The first 11 rows are patterns. Each new row is the sum of 3 different patterns, raised or lowered, with some noise. Before adding, each is slid sideways (what falls off one end comes back at the other) and multiplied by a number that may be negative. Names go in the order of the patterns.
Some rows, each with the names of its patterns after it:
[-3  3 10 -2 -9  2  1 -2 -5  5  6 -5  3 -8  0 -5 -6  2  0  8  6  0 -5  2
 -6 -1 -1 -1 -1  0  1  6] -> k647
[ -1  -3  -1  -7  -1   8  -5   2   0   0  -2   5   1  -1   2  -4  -1  -8
 -15   3  -1 -11  -4  -1  18   3 -12  -6   2  -1   9   1] -> k22
[-4 18  5 -1 -3 -2 -3 -4  5 -1  2 -1 -2  9  1  1  5 -5 18 -4 -5 -7 -4  2
  6  0 -7  6 -1 -7  0 -8] -> k792
[  7  -1   0  13   2   4  -1   0   1   5  14  -3  -2  -2   1   1   6   3
  -1  -4   1  -3   1  -1  -8   2   3  -1   6  -3 -12   2] -> k298
[  1   9   1   1 -16  -8  -8   1 -11  -1  -4  -2   3  -1   7   1   5   1
   5   3  -5 -12  -3  -1   4  -2   4   0  -1  -9   5   9] -> k580
[-2 -7 -4 -4  6 -9  2  1  1  0  1  4  0 -1  1  0  4 -9  1  0  0  7 -7 -2
  6  1  1  9  5 12  0 -2] -> k350
[  0   1   7   0   7  -5  -1  12  -2 -10   0 -15   0  -3 -18   3  -1 -10
  -5  -8  -6   2   6  -7   9   5   2   0   1   0   0  -2] -> k819
[  9  -7   2  18  -1  -2 -14  11   1 -10   5   0   0  -3  -2  10   3  -2
   5   2  12 -13   7  -2  -9  -7   2   1   3  -2  -8  14] -> k330
[ 18   2   3  -1   5   0   5  -3   5   2  18   0  10  -7   1   1   5  -8
  -5  -4 -14   4   2   2   0   7 -16   5  -5   5 -10   3] -> k639
[ -1   4   5   0   2   4   5  10  15   2  -5  -6 -12   3   1  -1   3   1
   0  -7  -2 -13   4  -1  -3   5   2   2  -4   0   1   4] -> k152
[  1  -2   3 -18   1  13   1  -2   2  -9  -3  -3  -5   9   3   7  12   0
  -1   3   0  -1   2   0   7   2  -1  -8  13   2  18   7] -> k501

New rows, each followed by the names of its patterns:
[  9   8  10  -2  14  11   1   3  10  14  10   3  18  15   9  16  11  11
 -11   0   4  12   2  -7  13  13  17   3  12  11  15  15] -> k22 k792 k580
[ -1  -4 -17   4  -4 -15 -17  -4  -6   2  -8  -6   0  -8 -17 -15 -17 -10
   9 -12  -5  -5  -7  -8  -4  -2  -2 -12  -6 -13 -18  -8] -> k647 k792 k350
[-20 -28 -20  -1  -7 -11  -4 -21 -15 -25 -26 -21 -14 -26 -10 -19 -31 -22
 -10 -10 -11  -5  -8 -15 -12 -23 -25 -13 -29 -17 -15 -17] -> k792 k580 k330
[-13   1  -5  -2   1   8   5   3  -6   7  10  -1   8   2  -1  -8  -6  -6
   3  -9  -1  -3  -2   3   1   9  -2   4  -6   3   3  -4] -> k580 k152 k501
[ -2   5   0   2  -3   6  -9 -17 -18  -9  -3  -3  -4 -10  -3  -6 -17  -7
 -10  -1   2  -1 -23 -13  -9  -3 -10  15  -7 -15  -8  -7] -> k792 k350 k501
[  9   7   1  10   5  -1  13  13  11  12   2   2  13  10  -1 -11  -1  11
   7   1   3   2   3   0  11   2  11   3  -5   8   4   4] -> k647 k22 k152
[  5  -5  -5  -2  -7   5  12  -3  -6   4   2  -1  10  -5  -8  -1 -11  -2
 -10  -3   1  -3  -1  -9  -7 -16   2   2  -5   4   0  -2] -> k792 k298 k152
[  7   4   8  22  -1  -5  -1 -12   4   2  -5   5   1  -8 -15  -1  -8  16
   5   1   3   4 -17   3   7   0  -1   0  -7  -3  -4  -3] -> k350 k152 k501
[ -7 -23  -5 -16 -18  -6  -9 -15 -13 -12  -2 -29 -12   1  -1  -1 -12  -6
  -3  -6 -23 -17  -5  -8   0  -8 -25 -15  -8  -6  -6  -6] -> k647 k22 k792
[-14 -14  -3 -28 -15 -14  -4 -17 -11  -2  -2  -8 -10 -17  -7 -22  -5  -7
 -17 -12 -11  -4  -3  -9  -4  19  -9  -4  -1   1   2  -7] -> k580 k819 k330
[ 17   5  20  10  -2  11  23   9 -11   5   1  12   4   8   1   5  -6  14
   3   2   9  20  15  14  22  -1  -3   8  15   5  27   9] -> k647 k639 k152
[ -3  -2   5  -9   6   6  -4 -20 -11  -1   4 -15  -6  -2  -4  -9 -18   6
  -4  -9  -1  -1  -2 -12 -17  -5  -4  -7  -2   0  -4 -13] -> k580 k819 k330
[  7   6   4   2   4  13  14  -2  13  16   7   3   7  17   5   7  13  15
  12   6  17   3  15  14   7   5   8 -10   5   5  -3  10] -> k647 k819 k330
[-14 -10  -3 -22 -16 -24 -19 -19 -14 -27 -10 -14 -12 -16 -14 -23 -12 -18
  -8  -7 -26 -18 -10 -20 -25  -1 -16 -19 -26 -11 -29 -25] -> k647 k639 k152
[ -2  17  -2   8   0   9   6  -8  -1  -3   6  -6  -2   1  17  -5   6   3
   7  13  -6   1   1   2   6   5   7  -9   0  -9 -15  -3] -> k580 k350 k819
[ -8  -6  -1   4  16  14   4   0   2  -5  10  11  14   6  12  -3   4   0
  -1   5  -3   4   0  -3  -4  -4  -2   2   2   7   1 -10] -> k298 k152 k501
[11 11 -1 17  5 -4  3  4  9 -1 10  5  5 -1 12 20  9 11  7  0  1 -2 -9  2
 -9 -2 -2 -7  8  8  7 15] -> k580 k350 k639
[  8   5  17   1  16  18   2   0   1   8   4  -2   0  -8   3  -1 -13  22
  -9   5  17  18  -3  16   9   9  15  -9  -3   7  -9  -8] -> k22 k819 k330
[19 14 19 26 16 24 29 20 17 19 22 20 28 17 25 27 17 26 10  0 25 27 12 21
 31 34 26 13 17 22 21 38] -> k647 k22 k298
[  3  -9  -2  -3  -4   4 -20  -4  -1   2  -1   7  10  11  -5   4   2   5
 -20   3  23  10   3  -2 -16  11 -13  -2  -4   0   4  -1] -> k22 k792 k501
[ 11   1 -10  11  -5  18   0  -4  10 -16   8   7   8  13  -3 -10   7  -1
  -4 -10  17  -1  12  21  -2  -4   0   5   2  13  -6 -10] -> k647 k792 k330
[  4   3  -1   8   7   0  -3  -2 -11   3   2   0  -1   2   4  -3   1   0
   4  -1   5   2 -10  -4   1   1   4  -3   0   1   5  -7] -> k298 k580 k501
[  4  -1   3   1   2   2   1   4   8   9  -5   6  -2   0   3   8  -4   0
  -8   0  -1 -19  -1   1  -5   1   0  -3   1   5  -7  -1] -> k647 k819 k639
[  8   1  10  11   2   9  14   8   1   6   7   5  16  -8   0   2 -13  11
  12   2  12   9  11   9 -13  -1  -1  10  15   9   7   3] -> k22 k350 k639
[ 21   0  -9  -9  17   7  -5   1  -4  19   1   0  11  11  -6  -5   8   5
 -10   8  12   8   4   5  17   2  20  -7  10   7 -14   6] -> k792 k580 k330
[-13 -14 -13 -11 -19  -6 -22   8 -11   3 -12 -15 -15  -4 -16 -21 -25 -25
  -4  -5 -11 -22 -15 -29  -7 -15  -7 -18 -13   0 -10 -11] -> k22 k792 k639
[  4  -4  -3 -12  -1  -8  -9  -2  -2  -3  -4  -7  -1   1 -14  -7  -3   6
  10  -4 -17  -8  -4 -22 -11  -6  -8 -13  -8 -16 -18  -5] -> k298 k580 k819
[-9  9  2 -3  8 -9 -2  1  3  6 12 -4  7 -4 12 -7 -7 -1  0 -4 -2  2 -3  1
 -7  7 -8 -3 -8 14 -2 -3] -> k330 k639 k152
[ -1   2   3  13   0  11   0   3   3   9  -2  -2   4  -7   7  -2  -4   7
   4 -11  -1  -2  16   3  -3   9   5   4   9   6   1   3] -> k647 k22 k639
[  2   2   1  -5   9  19   7   4  -5  -1  -6  -8   1   7   0  13   1  17
 -12   0   7   5   2  -1   4  -9  -4   2  -6  -2   5  -8] -> k647 k580 k639
[ -1 -10  -7   5   2   2   0  13  -9  -4  -1   4 -10  -6  -8  -2  -3 -16
   2   8  -1  -6  -7  -8   0  -4  -4   3   0  -4  -1  -4] -> k819 k330 k152
[  5   2   1   0  -7   0   2   8   9  10  -4   4  -3  -2   2   8  -1  22
  10  -5   0   4   2   0   5   2   7  -3   1  -4 -14   6] -> k298 k152 k501
[14 23  7 10 18 16 -4 21 28 19 -9 12 21  3 10 14 17 15 -1 10 11 13 20  7
 24 -4  5 13 21  7 11 11] -> k298 k580 k330
[ 19  25  13  12  13  13   8  26   3  17  13  14  13 -15  14  14  20  13
  10   2  15  12   7  -1  14   6  24  14   2   3  14  19] -> k792 k298 k639
[13 19 23 22 18 12 19 17 13  8  5 20 14  0 16 16 17  7 12 16 13 16  9 14
 18 14 16 22 12 14 10 20] -> k819 k330 k152
[-10   0   2  -7   2   6   2 -12   3  -5 -11 -10   2  -5   0 -13  -8   3
  -1  -4  -9   4  -3 -11 -21   8   3   1   6  -6  -6 -10] -> k350 k330 k152
[ -4 -13  -1  -5 -10  -1  -2   9  -6  -1 -15  -8 -15   0   0   0  -2  -6
  -2  -8   3  -7  -7  -6   8  -2  -3  -4  -4  -4  -9  -3] -> k22 k792 k350
[ 9  0 19  9  1 10  4 10  6  8  8 21  9 23 12 15 24  9 15 22 23 10 -1  5
 -5  9  1  3 23 13  0  0] -> k22 k819 k152
[ -1  -3  -4  -4  -2   3  -1   6   9  -5  -7 -13 -17  -1   0  -4   7  -4
  -3  -4  -4 -13  -9  -9   0  -1 -10  -1  -4  -5  -4   1] -> k647 k22 k152
[  7 -16 -12  -4   3  11  -4  -7   1 -12 -13   6  -1   6   0 -11 -17   1
 -17  -9 -12  -8   3  -5  -5  -2  -3  -1   0 -10  -9   7] -> k22 k819 k639
[ -2 -14   1  18   0  -3  -9 -12   1   5  -1  14   8  -8  -3  -1   0  11
   7   7   0  -7   1  -2  -5   3  12  13   2   6   2   3] -> k22 k792 k501
[ -2  -2   6   3  -3 -22   1  -2 -13  -9  12  10   2  -2 -18   5   4 -25
  -5  24   4 -13 -14  -7  -5 -10  -7  -5   0 -10 -10 -10] -> k22 k792 k330
[-11   1  -4 -19   6   4   5 -14  -6   3  -9  -6  -8   1   5  -9   0  -6
 -17  -6  -7   6  -9  10   6   7  -3  -4  -3   8  15 -21] -> k647 k298 k330
[-12   5  -9 -18  -3   5  -6  -6  -2 -12   3 -10  -4 -21  -7 -14  11  -8
 -11  -7   3  -9  -4   1 -17  -6  -2  -2  -9  12  -6   3] -> k298 k639 k152
[ -4  10  14 -10   8  -9 -15   6   1   4   8   5   6   4   7  -2  22   5
  10   6  -6   8  12 -11   9  -1  -5   0  -1  -4   1  -4] -> k350 k639 k501
[ -7 -13   3  -6   4  -3  -1  -1  -4   6   0  -4   4   3  -2   0  -8   5
   2  -6  -2  11  -1   0  -4   3  -3   0   1   2   4 -11] -> k22 k298 k580
[ -3 -12 -26  -9  -8 -16 -18  -6 -13 -19 -12  -9 -17 -12 -21   1 -10 -10
 -13   3  -3  -8   0 -12 -14 -15 -18 -10   3 -15   0  -9] -> k350 k330 k639
[ 4  5 14 14 19 14 13 -1 13 -3  6  7 -6 12  6 -1 -4  1 -9 11 -6  3  8 11
 11  7 10  5 13 -3  6  3] -> k580 k350 k152
[-14  -6 -13 -11  -4   2   6  -3  -8   8  -9  -7 -13 -23 -18 -10  -4   0
   4 -12  -9   1   1  -5  -9  -1  -4  -3  -8   1   3 -14] -> k647 k580 k152
[-16  -4  -7 -26  -7 -11  -7  -8  -7  -4 -17 -10 -10  -2  -9  -5 -13 -14
 -15  -3  -5   0   4  -9   1  -6 -10  -6 -10   1   6   1] -> k22 k298 k152
[-10   3 -10  -9  -8  -6  -7  -6 -11   2  -8   5  -2  -4  -6   4   1  -2
   5  -6  -7  -5  -3  -9  19   0   1  -9   1  -7 -24  -3] -> k580 k350 k639
[10 -3  5 13  2  9  9  9  6  6  5  8  4 -2  6  2 -1  8 -4  8  4  5  3  3
  1 11 18  0  3 13  7  6] -> k647 k792 k152
[-14 -11 -13   6   3  -6   1  -9  -9 -12  -5 -10 -11 -12 -16   0  -4  -8
  -2 -11   9 -16  -9  -8 -11   1  -8  -7 -21  -8  -8 -16] -> k792 k580 k350
[ -6 -24  -7  -7  -4  -9  16  -5 -10   8  -7 -14   2  -3  -8   3 -10  -1
 -16  -6 -12 -14 -12 -10  -1 -10   0  -9  -3 -10   2 -29] -> k647 k639 k501
[ -2  -7 -11  11   1  10   2  -4  -1 -13 -15  -7   1 -12  -3  -3  -9  -8
 -11   2   5  -8   1  12  -3 -11 -11   1  -6  -7  -5  -1] -> k350 k330 k501
[  4   1  -3   6   2   5  -7  -1 -16  -1   3  -3  13  -3   7  15   6  -2
   7   6   6   0   9  -7  11 -16   2  -3 -10   4  -7  -2] -> k350 k819 k639
[17 16 21 11  8 22  0 18  4  9  9 15 13 10  8 -3 13  9 10 12  8 10 21 15
 14 13  9 14  9 14  7  6] -> k22 k792 k152
[13 19 20 16 14 22  2 18 28 17 19 11  9  2  4  0 11 10  7 10 15 17 13 22
 11 22 22 14 13 14  2  4] -> k580 k819 k330
[20  8 19 14 15  9 13 18 13 12 19 19 24 20 13 14 15  8  8 27  8  5 15 14
  6  8  9 16 13 13 24 11] -> k647 k639 k501
[-17   0  23  -4 -13   1  -6  -9 -18   8  -1 -12  -1 -13   3  -8 -10   5
  -8  18  -1  -8 -10 -11  -4  -1  -9 -14   1  -5  -9  -1] -> k647 k792 k330
[  6  13  -2   0  22  10  13   9  12   3  16   9  -2   5   0   6   2  19
   9   6   1  10   5 -14  15   7   2   5  14   1  19   1] -> k350 k819 k639
[-10  -5 -10 -22  -1  -8  -1   2   5 -19  -1  -6   4 -14   2  24  -6 -11
  -5  -3  -5  -3   5   9  -2  14  -4   6 -12  -7  -3   2] -> k647 k580 k639
[ 13  19  14  18   6  17  -5  11   8   3  14  15  15  -5  10  -4   4  -2
   7 -11  13  -2  14  -4  16  -4  30  10  15  17  -6 -12] -> k819 k639 k501
[10  4 12  6 -7  2  5  0  0  4  1 12 -3  1 -8 10 -2 20  9  9 -1  9 -1  3
 15  0  4 -2  1 -1 13 -1] -> k350 k639 k501
[ -2  24  -4 -13   1   1 -10   8   8   5   2  -7   2  -7  -6   2   3   0
  -5   0  -4  -9  -4  -6   0   2  -9  13  -9 -13  -2   2] -> k22 k330 k501
[ -1   9  11   2  -7   4   8   3   3   3   3   1  -4   7  -3   6   6  11
  14   9   2  11   3  11  20   2  -1   1   1 -11   0   0] -> k298 k580 k350
[10  4 13  0  1 -2 -1  3 10 -2  7 16  7 -2  6 11 -4 -3 -1  6 -5  1 11 -5
  4  5  9  2 -1  5  2 12] -> k647 k298 k330
[ -1   1  -4 -13   1  -8  -6  -7 -12 -10  17   7  -7 -13  -4 -19 -12   1
 -18   4  -6 -11   4  -9  -8  -2  -9   9   0  -7  -7  -8] -> k647 k792 k819
[-11  -6  -5   1  -3  -3  -7   6 -10 -16  -7 -10 -10 -15  -4  -4 -16  -1
 -17  -6  -9 -17  -2  -9  -3  -4  -8 -18  -7 -23 -13  -9] -> k647 k580 k350
[ -8 -24 -10   0  -1 -10 -12  -1   2  -4  -5  -2   2  -1 -10  -4  -8 -10
 -11   1  -5 -11   1 -12  13  -8  -2   5 -13  -4  10  -2] -> k22 k792 k350
[ -2   0 -13  -8   5 -13  -7 -11 -12  -8 -16  -2   2  -5   0 -30   2  -5
   1  -2  -1 -18 -14   0 -20  -4  -1  10  16   3 -22   2] -> k22 k792 k580
